The groups are shells around one centre, one inside the other: the same stretched ball of 4 dimensions in 8 sizes.
Known rows, each followed by its group:
[  5  42  30   4  27   6 -42 -73 -38 -29  42  16 -52 -14 -29 -67  36  -4
 -26]
(7)
[  21   63   40   18   67  -10  -30 -110  -95  -11   11   21  -81   20
  -22  -73   33   -9  -20]
(2)
[-30  41  22   4 -12  31 -19 -16  28 -27  86  44   4  -5 -75 -37  56  23
 -14]
(7)
[ 18  54  29   8  47  10 -30 -88 -70 -18  27  21 -67  17 -35 -65  41   2
 -20]
(4)
[  2  69  27  12  -4  -7 -19 -28 -12 -44  26   3 -37  -2 -42 -57  13 -15
 -19]
(5)
[-10  39  36  10  41  10 -37 -84 -39 -10  60  43 -39  -5 -41 -59  54  10
 -21]
(3)
[ 21  56  29   8  42   3 -32 -85 -69 -25  20  11 -71  10 -28 -69  32  -6
 -23]
(0)
[  5  56   8  -3 -12  38 -10 -13  -4 -40  48  14 -28  21 -71 -43  43  16
 -15]
(6)
[-20  59  24  12  -4  18  -7 -18   8 -26  62  38  -8  13 -72 -39  44  15
 -10]
(1)
[  8  60   8  -4 -28  25 -15   1  10 -56  38  -5 -28   4 -60 -49  24   1
 -19]
(2)
[ -9  38  27   3   9  11 -39 -51  -8 -32  60  22 -30 -21 -41 -59  40   2
 -24]
(3)
[ -9  33  36   6  29   2 -48 -79 -28 -23  58  28 -41 -27 -28 -66  42  -2
 -27]
(6)
[-33  56  35  18   0   2 -15 -27  15 -22  70  45  -1  -5 -64 -42  41   8
 -12]
(7)
[ 25  48  19  -3  21  15 -37 -65 -50 -39  24  -3 -67   0 -30 -69  30  -5
 -27]
(6)
[ 25  66   9  -2  -4  23 -14 -25 -29 -49  18  -8 -53  22 -52 -55  24  -1
 -19]
(4)
[ -8  73  31  19  11  -2  -7 -36 -20 -26  35  27 -29  18 -57 -48  29  -1
 -11]
(5)
[  40   73   27   11   55    3  -19  -92 -100  -22   -6    4  -90   39
  -30  -70   27   -7  -18]
(7)
[-15  59  15   6 -14  33  -2  -5  14 -31  63  33  -6  22 -83 -34  49  22
  -9]
(2)
[ -2  61  23  10  17  21 -10 -43 -27 -21  46  32 -32  26 -64 -46  46  15
 -11]
(0)
[  4  69  32  17  32   1 -13 -62 -48 -18  28  27 -47  24 -49 -54  35   1
 -13]
(0)
[-23  56  22   9 -12  21 -10 -11  19 -30  67  35  -3   6 -74 -38  44  15
 -11]
(1)
[ 29  66  14   1  20  25 -13 -49 -56 -34  16   4 -64  36 -52 -56  34   5
 -16]
(3)
[  1  68  28  15  24  10  -8 -50 -38 -20  35  30 -40  29 -58 -49  39   8
 -11]
(0)
[ 23  72  28  12  16 -16 -26 -55 -48 -44   1 -11 -67   2 -24 -71   5 -25
 -24]
(6)
[  3  60  22   8  20  24 -11 -46 -34 -22  42  29 -38  29 -63 -47  47  15
 -12]
(1)
[ 18  67  10   0  -5  26  -9 -20 -22 -44  26   1 -44  27 -61 -50  30   5
 -15]
(4)
[ 39  83  21  12  43   9  -5 -71 -90 -25  -8   4 -82  54 -44 -61  27  -2
 -13]
(2)
[ 36  81  20  10  25   1 -11 -55 -69 -39  -9  -9 -77  35 -38 -64  14 -13
 -17]
(1)
[ 41  74  24   8  32  -6 -25 -71 -78 -41 -12 -16 -87  19 -21 -74   9 -22
 -24]
(3)
[ 22  69  23  10  41  18 -10 -70 -72 -17  19  22 -64  45 -52 -55  42   9
 -12]
(5)
[  8  67  31  14  18 -11 -24 -54 -37 -35  21   7 -51   1 -33 -63  17 -15
 -20]
(4)
[ -3  47  21   1 -11   8 -33 -28   4 -48  47   4 -30 -21 -41 -59  25  -7
 -25]
(5)

New rows. What belongs after each?
[ 22  56  27   6  37   4 -33 -79 -64 -28  19   7 -70   8 -29 -69  30  -7
 -23]
(0)
[ 14  68  13   4   8  29  -3 -30 -32 -32  31  15 -42  38 -67 -46  40  13
 -11]
(7)
[ 30  84  16   9   8   7  -3 -32 -48 -44  -2  -9 -62  38 -50 -56  14  -9
 -14]
(3)
[ 12  58  21   5  25  23 -16 -55 -45 -24  36  22 -49  27 -55 -52  45  12
 -15]
(1)
[ 22  57  19   3  32  26 -19 -65 -60 -24  28  17 -61  31 -50 -57  44  11
 -17]
(5)
[ -5  42  28   6  29  20 -30 -67 -32 -17  58  37 -37   4 -50 -54  53  14
 -19]
(4)
[ -3  67  15   5 -30  12 -10   6  18 -54  39   1 -19   2 -61 -46  18  -4
 -16]
(2)
[  6  48  33   9  37   3 -37 -81 -50 -22  38  22 -55  -3 -31 -66  38  -3
 -23]
(0)
[ -4  69  24  13   2  11  -6 -25 -12 -31  39  23 -27  20 -63 -45  33   5
 -11]
(0)
[ 13  57  25   5   7  -3 -34 -48 -28 -45  23  -5 -54 -12 -28 -67  16 -16
 -26]
(7)
[  7  50  23   2   8   9 -32 -47 -22 -40  37   6 -45  -8 -38 -62  28  -5
 -24]
(0)
[ -7  56  37  15  13 -16 -33 -54 -18 -34  37  15 -38 -20 -30 -64  20 -16
 -23]
(6)
[-32  53  22   8 -29  18 -11   6  43 -37  76  33  10  -7 -75 -36  40  12
 -12]
(5)
[-23  53  29  11  -9   4 -22 -22  17 -35  62  28 -10 -14 -56 -48  33   1
 -17]
(1)
[  2  60  25   8  -6  -4 -27 -30  -7 -47  31   0 -38 -13 -37 -61  14 -15
 -23]
(5)
[ 12  61  36  15  43  -8 -29 -83 -63 -21  21  18 -63   8 -28 -67  28 -10
 -21]
(0)
[-28  37  33  10  19  17 -29 -55  -4 -13  80  53 -13  -8 -58 -47  59  18
 -16]
(1)
[ 46  83  12   4  18  10  -9 -46 -70 -46 -15 -19 -82  42 -41 -64  12 -12
 -18]
(3)
[ 24  69  12   1  -2  18 -13 -27 -31 -47  15  -8 -54  22 -51 -56  21  -3
 -18]
(0)
[ 49  80  24   9  40  -9 -22 -79 -94 -39 -23 -19 -98  29 -19 -76   6 -24
 -23]
(5)
[  5  41  33   5  30  -1 -47 -80 -41 -29  40  14 -56 -21 -21 -72  32  -9
 -29]
(6)
[  53   84   24   11   55   -1  -14  -89 -113  -27  -26   -9 -103   51
  -27  -72   17  -14  -18]
(6)
[-18  58  30  13  -2   1 -19 -29   4 -32  53  27 -17  -6 -54 -49  31   0
 -16]
(0)
[ 17  59  15  -1  -8  10 -27 -28 -17 -53  24 -11 -49  -4 -39 -62  16 -11
 -24]
(7)
[-51  24  40  11   7  11 -39 -48  29 -13 105  63  10 -37 -56 -46  61  17
 -19]
(6)
[ 29  64  21   4  18   1 -29 -58 -53 -44   7 -11 -71   7 -28 -70  15 -16
 -25]
(1)
[-23  45  21   4 -11  26 -19 -18  20 -31  75  35  -5  -3 -69 -41  49  17
 -15]
(1)
[-26  38  33  10  19  16 -29 -55  -5 -14  77  49 -14  -9 -56 -48  57  16
 -17]
(0)
[ 32  59  24   4  44  10 -30 -85 -79 -27  11   5 -80  21 -30 -70  32  -4
 -22]
(3)
[ 28  69  26  11  51  13 -15 -84 -85 -16  11  19 -74  43 -43 -61  39   5
 -15]
(5)
[ 29  73  10   1   6  25  -6 -31 -43 -41  12  -3 -58  39 -58 -53  28   3
 -15]
(3)
[-29  56  25  12 -10  20  -7 -12  21 -25  72  43   2   8 -77 -35  48  18
  -9]
(3)
[-34  41  30   9  -8  12 -27 -25  27 -28  81  41   1 -21 -60 -44  45  10
 -17]
(1)
[ 34  66  24   7  38   2 -27 -77 -77 -33   2  -3 -81  20 -27 -71  22 -12
 -23]
(0)
[-18  46  30   9   0   4 -30 -37   6 -33  60  25 -19 -20 -47 -54  34  -1
 -21]
(0)
[ 18  74  17   6  -3   7 -12 -24 -26 -47  14  -6 -49  18 -49 -56  15  -9
 -17]
(0)
[ -5  47  16   0   5  37 -17 -33  -9 -26  63  32 -24  16 -69 -43  56  23
 -14]
(6)
[ 18  76  23  13  24   8  -7 -50 -53 -28  14  13 -56  36 -52 -54  28   0
 -13]
(0)
[-11  48  19   2  -4  26 -20 -26   4 -32  63  27 -18   2 -64 -45  46  14
 -16]
(0)
[  3  45  28   5  28  14 -33 -68 -38 -23  47  25 -46   1 -41 -60  44   6
 -21]
(0)
[-41  46  41  20  17   6 -21 -47   7  -8  84  63   1  -7 -64 -42  56  16
 -12]
(7)
